The rows come from 5 hidden closed curves, with some noise, and rows from the same curve form a group. Each curve winds through 6 dimensions. The rows are also pushed far along 5 directions, which tell nothing about the answers.
Known rows, each followed by its group:
[ 2 -2 -5 -9  8 -3 -1  8 -3  3  4 -8 -6  6 -5] => q_425
[ 12   2  -9  14   6  20 -28   9   6 -28 -11 -13 -23 -16 -10] => q_425
[  7   7  25   7  14  22 -15  13  -3   5  -2  15 -25 -27  14] => q_831
[ 12   8   4   8   2  13   3 -15  -8  17   9  13   5   7 -12] => q_981
[  0  30 -33   2  -6  16  17   8 -12  -1  22   2   2 -13  47] => q_831
[  3 -13  65  -5  -1 -17  23 -33  -8  58   0  15 -13  -4  12] => q_981
[ 10  11 -25  19 -10  19   2  16  -1 -13  10  -7 -15 -27   9] => q_831
[  7  23 -48   5 -13   7  -5 -31 -12 -21   9  -9  20  37   1] => q_831
[  2  12 -13  -9  -2  11   1  -2  -3  -5   3  -3 -12  13  24] => q_943
[ 17   9  26  13  13  16 -23 -41  -3 -22   6  10 -11  28 -10] => q_703
[ -2 -15  -4  -1  26   0  10  31  10  -3  -7   0 -19  12 -13] => q_703
[ -6  29 -17 -15   3   5  18   8 -26  38  11   7  18  17  -7] => q_943
[ -3  -7 -45  -1  56  15  -7  37   9 -12 -14  -8 -24  20 -15] => q_943
[-16   8 -51   7   3  10  24  55  12 -35   1 -19 -21 -32  38] => q_943
[  1   9  -7 -14  15  -1   8  -6  -9   6  10   3   2  30   9] => q_703
[ -6   2  12  -8   5  -2  15  10  -3  17   0  -7 -20  -7   6] => q_943
[ -4 -25 -39 -13   5 -27  19  12  10  23   6 -17  28  20 -32] => q_831
[ -8  32 -46 -12   7  12   6  31 -16  -9  16  -3  12   7   9] => q_425
[-10  -6  -9   4   7   0 -21  13  14 -38  -9   3   4   0  -1] => q_425
[ 18  29 -10  -6  28  32 -10  -2 -27  22   3   5 -22  17   8] => q_425
[  0  20 -49  -2   3   8   8   0 -11  -6   6  -5  19  29  -2] => q_831
[ -3 -15  -1  12   1  -5 -27  -8  22 -44 -13  -2   2  12 -20] => q_703
[ -3 -38 -22 -35   9 -20  39  64   3  34   0  -1  12   3 -18] => q_981
[-12 -24 -38   5 -36 -52  20 -16  14 -25  15 -17  81   9 -39] => q_943
[-31   7   3  -3 -16 -17  51  41   6  21  10   0  23 -42  15] => q_943
[ 4 -1 19  8  4  3  0 -9  1  0  5 12  9 -9  6] => q_831
[-13  -5 -29 -14 -40 -49  20 -30  -2   7  21 -21  62  20 -12] => q_981
[ 18 -23 -43  -4   4  -5 -31  -9   9 -28  -4 -20   3  38 -38] => q_981
[ 10 -31 -29  -7  30  -2 -33  32   7 -17 -18  -1   3  28 -56] => q_425
[ 12  25 -16   9 -19  16  -3 -19 -23   0  13  14  16   1  18] => q_831
[-17   2  39   1   0   0  -7  -8  15 -15  -9   3 -22 -12  17] => q_981
[-11  22 -49   9 -10  12  20  37  -2  -8  10  -8   5 -25  18] => q_981
[ -8 -40   4 -10   7 -34 -18  -7  30 -14 -17 -14  28  11 -28] => q_425
[-11  -1  27  11  -2   3 -23 -17  15 -42 -18   7 -19   3  15] => q_703
[ -7   5 -47 -15  -8 -12  -3  10  -5 -18   6  -7  33  33 -15] => q_703
[ 11  14   1   7  -2  16 -17 -14 -19   8   2  16  -8   8  -7] => q_425
[  5 -13  -7  -2  27  16 -36  11  13 -18 -21  -6 -38  17 -19] => q_981
[ 19 -16   1  -7  23   5   2   6 -13  36 -10   6 -18  17 -13] => q_981
[ -9  -7  53   8  -2 -19   9 -39   6   8  -1   6   0  -2   2] => q_943
[ -3 -20  20 -21  -8 -19 -15  -9  -2  13 -14   2   9   9 -13] => q_703
[ -8 -16   6   1   9  -5 -30 -11  17 -16 -19   2   6  13 -21] => q_831
[  9 -12  -4 -19  -3  -8   7 -11  -6  22   2   0   8  28   2] => q_943
[ 18  -4  -9   6  11  12   5  11  -6  -1   5   6   2   7 -13] => q_981
[-29   9   5   0 -10   0   8  31  13 -16  -9   2 -10 -40  32] => q_703
[  4  13  43  -1  29  33  -8  -5  -8  17 -13  20 -55 -14  40] => q_703
[  7  -9 -11   6  -7  -9  18  -3  -1   2  11   3  16   9  -7] => q_703
[ -6 -11  -3  -7  -5 -17   9  20   2   5  -1  -6  21  -3 -27] => q_981
[ -3 -12  39  -9  13  -1  -9  -5   6   9 -14  14   0  13 -11] => q_943
[ 16  -4 -19 -13  24   2   1 -12  -3  11  11   0  12  46 -15] => q_943
[-15 -23  -7 -19  28 -15  -6  39  19   2 -15  -9   3   4 -23] => q_831
[ 16  12  -2   9   1  17  -6 -16 -10 -23   5   2 -23  15  18] => q_703
[ -8   0  17   7   1   5  13  33   9   1   4   0 -17 -46  17] => q_831
[  0 -14  26   5  -8 -14  12   2   6   5   3  -4  -2 -25  -2] => q_425
[ -5  -9  72 -10  11  -4  29   0 -16  65 -16  32 -26 -14  25] => q_703
[ -1 -29  -4   3   1 -30  20  20  16   4   1 -19  17 -14 -27] => q_981
[-16 -14   9   7   0 -19   5 -11  14 -16 -12  -2   4  -6   8] => q_943
[ -1 -31 -19  -8 -29 -31  -2  -2   9  -1  -1 -10  35   0 -28] => q_703
[ -7 -14  37  -2 -11 -18  36  20   0  38   5   6  -5 -41  11] => q_425
[-20 -25  -6  -1  41  -5   7  46  22   3 -25  -6 -25 -13 -10] => q_943
[ -2 -12  19  -1  20  -6 -23 -15  11  -9 -11   8  12  16 -17] => q_425
[ -7  -4 -16  -5 -10 -14 -25 -23  10 -23  -8 -14  30  15  -9] => q_425
[  8 -16 -13   3 -11 -13 -28 -30  14 -47   5  -8  23  17  -2] => q_831
[ 29  -5  30  13  33  30 -73 -45   0 -25 -19  21 -25  36 -23] => q_831
[  4  46  -6  27   5  24   8 -18 -17   5  15  -1 -15 -17  29] => q_981
[  0  19  -8  22 -23  16  -8   2  -3 -32   7   4  -9 -27  18] => q_425

New rows. What belongs after each?
[-21 -10  34 -14   7 -14  -5   9   5  31 -25   6  -3 -15   5] => q_425
[ -8 -18  32   5  16 -22   9   0   5  35 -14  -1   2 -13 -17] => q_981
[ -9  10  18  16 -28 -17  12 -24   3  -4   8 -15   0 -27  17] => q_981
[-13  23   7  12 -25  -5   8 -16   4 -27  16  -5  18 -17  15] => q_981
[  2  -4   0 -12 -13  -9 -20 -28  -3  -6   3  -1  21  12  -1] => q_703
[ -6  -7  -9  -7 -14 -10  12  15  -1  12   2   5  26  -3 -18] => q_981
[ 10 -20 -13  -9  -5 -13  13  -5  -1  15   8  10  34  22 -21] => q_981
[ 16   5  -7 -15  -6  -2  22 -10 -22  38  18   4  18  25  -8] => q_943
[ -8  -8  45 -12  20  -7  19   0 -10  56 -13  20 -28  14   5] => q_703
[ 11  24  21   9 -17  -4  34 -43 -33  59  22  14  20  -1  14] => q_981
[ -4  30 -17   7 -44  -8  27 -15 -13  -2  28 -11  39 -26  23] => q_425
[ -3 -24   7 -21  15  -8   8  33   5  10 -13   2 -11   6 -10] => q_981
[  2 -14  29  10  -3   3  12   5   1  21 -14   8 -23 -25   2] => q_943
[ 18   0 -30 -10  39  28 -19  15  -4  -4  -9   4 -17  41  -9] => q_943
[  0 -14  28 -10  13  -7  -9   4   1   7 -18   1  -6  -2  -8] => q_425
[ -6  -5  20  10  -5  -3 -15 -21  11 -25 -17  -9 -16   5  -8] => q_831
[ -8  -2  -5   9 -10 -20   7 -23  12 -39  12  -8  35  10  -6] => q_943
[ 15 -10   9 -18  47  13 -11  -9  -6  34  -4  14 -17  48 -23] => q_981
[ -3 -23  33  -3   0 -23  -9 -33  12  23  -9   3  21   4 -17] => q_425
[ -6  12 -26  10 -25  -4  18  -2  -5 -15   9  -3  19 -12  16] => q_943
[ -6  -2  21  14  13   2 -19 -33   7  -6 -15   4 -20   8  -3] => q_943
[  6  -2 -24  14  21   9 -37 -26   8 -29 -10  -6  -6  34 -30] => q_943
[  8   4   1   2  -2   1 -41 -49  -8 -19  -2  13  15  42 -16] => q_425
[  1  -2   0  -4 -19  -2  12   1   7  -8   7 -10  -9  -7  21] => q_943
[ 10  26 -49  23 -35  -7   0 -61 -11 -38  33  -8  57  28 -12] => q_943
[ -8   0  46  13 -27  -7   0 -31   5   2  -7   6 -14 -34  39] => q_425
[ -3  45 -16  29 -36  25  -2 -28  -9 -48  17   7  -1 -13  46] => q_703
[ -1  -1 -20  16  -7 -14   6 -12  11 -18  12 -11  32  -2 -11] => q_981
[ -1   3 -11 -19   9 -12  18  -5  -9  15  14   1  15  32   1] => q_703
[-16 -22  69  -1 -25 -31  14 -41  16  10  -2  12   9 -11  15] => q_981
[ -5   5 -13  -4  11  -1   6  11   0   3   6   0  21  13 -23] => q_943
[ -4   8  21   9   3   3   8  -6  -7  26  -4   7  -9 -11 -15] => q_943
[  8 -49  -5 -19 -19 -46  16  -8  10  12  10 -10  45  24 -43] => q_981
[-20 -21  53  16 -42 -32  -1 -36  27  -4 -10  -8  11 -46  10] => q_425
[ -1 -33  -8 -13  17 -28   9   9  11  14  -8 -15   9  15 -17] => q_981
[  8   9 -52   8 -10   4  -1   8  -7 -12   9 -10  17   5 -11] => q_981
[ 30  -1 -40 -15  27  26  -3  17 -14  21   4   1 -10  39 -16] => q_943
[ -6 -15  14 -31 -22 -29  27  -1 -10  62   2   1  21  11  -4] => q_943
[ 13 -37   2 -13  14   0 -15   8  14 -13 -11   5  -5  29 -31] => q_981
[ -2 -34  24  -5   7 -10 -33 -16  29 -39 -16   2  -2  25 -25] => q_981
[-29  -5 -20  -2 -19 -31  39  33  11   1   4 -14  34 -34  19] => q_981
[-20 -41  49  -1 -13 -55  20 -14  20  30 -11 -12  19 -22 -16] => q_981
[  1 -11   6 -10 -22 -13   1  -6   4   7   2  -7  13   6 -15] => q_943
[ 20  13 -12 -11  20   8  -1 -20 -33  48   1   8  -2  38 -10] => q_981
[  8  -4  34   3 -13 -11  17 -28 -11  17   9  10   2   6   4] => q_703
[ 19 -12 -20  -8  -4  -6  -5 -38  -4   4  14   6  23  48 -16] => q_981
[ -4   0 -31  -1 -32 -23  42  14 -10  37  19 -14  28 -23   0] => q_981
[-11 -28  -4  -6 -16 -35  23   4  27 -19   9 -17  30  -5   0] => q_943
[  8 -29 -16   0 -19 -18  15  -2  11  -9   6  -6  19   2  -4] => q_981
[ 20  34 -33  15 -32  27  -4 -30  -8 -45  25  -7  -2  10  40] => q_943
[-12  21 -19   9 -15  -3  15  -8  -4 -26  11 -11   2  -8  26] => q_943
[-21  14 -30  -9 -33 -18  41  24  -7  13  22   1  44 -24  21] => q_703
[ 17   1   7   4  -2   9  -6 -23  -3 -11   9   1  -9  17  -5] => q_981
[  1  -6  17  21 -14 -12   3 -36   7 -20   4  -3   6  -6  -3] => q_943
[  6  21  41  16   2  24  -1 -15  -7   8  -3   4 -36 -32  30] => q_425
[-21  20  18  14   3   6   0  -8  -2  -3  -9   6 -13 -17   6] => q_943
[ 20   4 -28 -11  -2  15  -5  -8 -12 -10  14   5   3  37  -8] => q_981
[-26  -5  34   8 -12 -24   0 -22   8  -1 -14   3  12 -13 -11] => q_943
[-10 -12 -27   0  14  -4  -6  39  16 -15  -4  -7   8  -9 -25] => q_425
[  1 -36  -3  -5  -8 -30   8  23  18  -2   4 -13  17 -20 -19] => q_831
[ -1   9 -18   7  21  22  -6  23   3  -9  -4   6 -22   3   0] => q_703
[  1 -37  -6   0  19 -24 -27  11  24 -29 -20 -28  -1  12 -49] => q_981
[ -8  11 -24  -9  21  15  14  36   2 -11   4   3  -9   2  20] => q_981
[  0  11  20  -1 -20   3   7   6 -17  21   0  11  -3 -26  15] => q_831
[ 10   7 -29   4   7   8  23  27 -13  30  10 -10 -11 -13  -6] => q_981
[ 10  18   4   5   7  24  -5   1 -19  19  -4  10 -13  -8   7] => q_425
[-10  40  43  18  -7  24  25 -23 -24  33   0  24 -38 -33  61] => q_943
[  0  17   2 -10   7  20   0   9 -22  36 -10  10 -41   4  20] => q_703
[-11   9 -12  -5 -17  -8  16   6  -6  31   1  -2  27 -21   5] => q_425
[ 12   7   7  -6  16  19  12   0 -14  47   8  16 -20   9  -5] => q_981
[  3 -38   9  -3  20  -5 -16  13  24  -1 -23  -7 -25   4 -23] => q_943
[ 12  -6 -17   9  12   6   3   6   2 -12   5   2  -3  17 -13] => q_703
[  8  14 -29  -7  37  22 -13   2 -13   8 -11   5  -7  46 -20] => q_831
[-16  20 -18  11 -20 -14  17 -24  -2 -11  18  -9  26  -2   5] => q_943
[ -3   2 -17   3  -4   0  -4   1   7 -19   6   2  25   9 -16] => q_981
[-14   1  -5 -19  13 -11  14  21  -5  31  -3   6  27   4  -7] => q_425
[  3 -28  36 -25  18 -11  17  23 -12  60 -17  22  -2  10 -26] => q_981
[ -2  18 -35   1   2   6  24  20  -7  28  18  -1  16 -14   6] => q_425
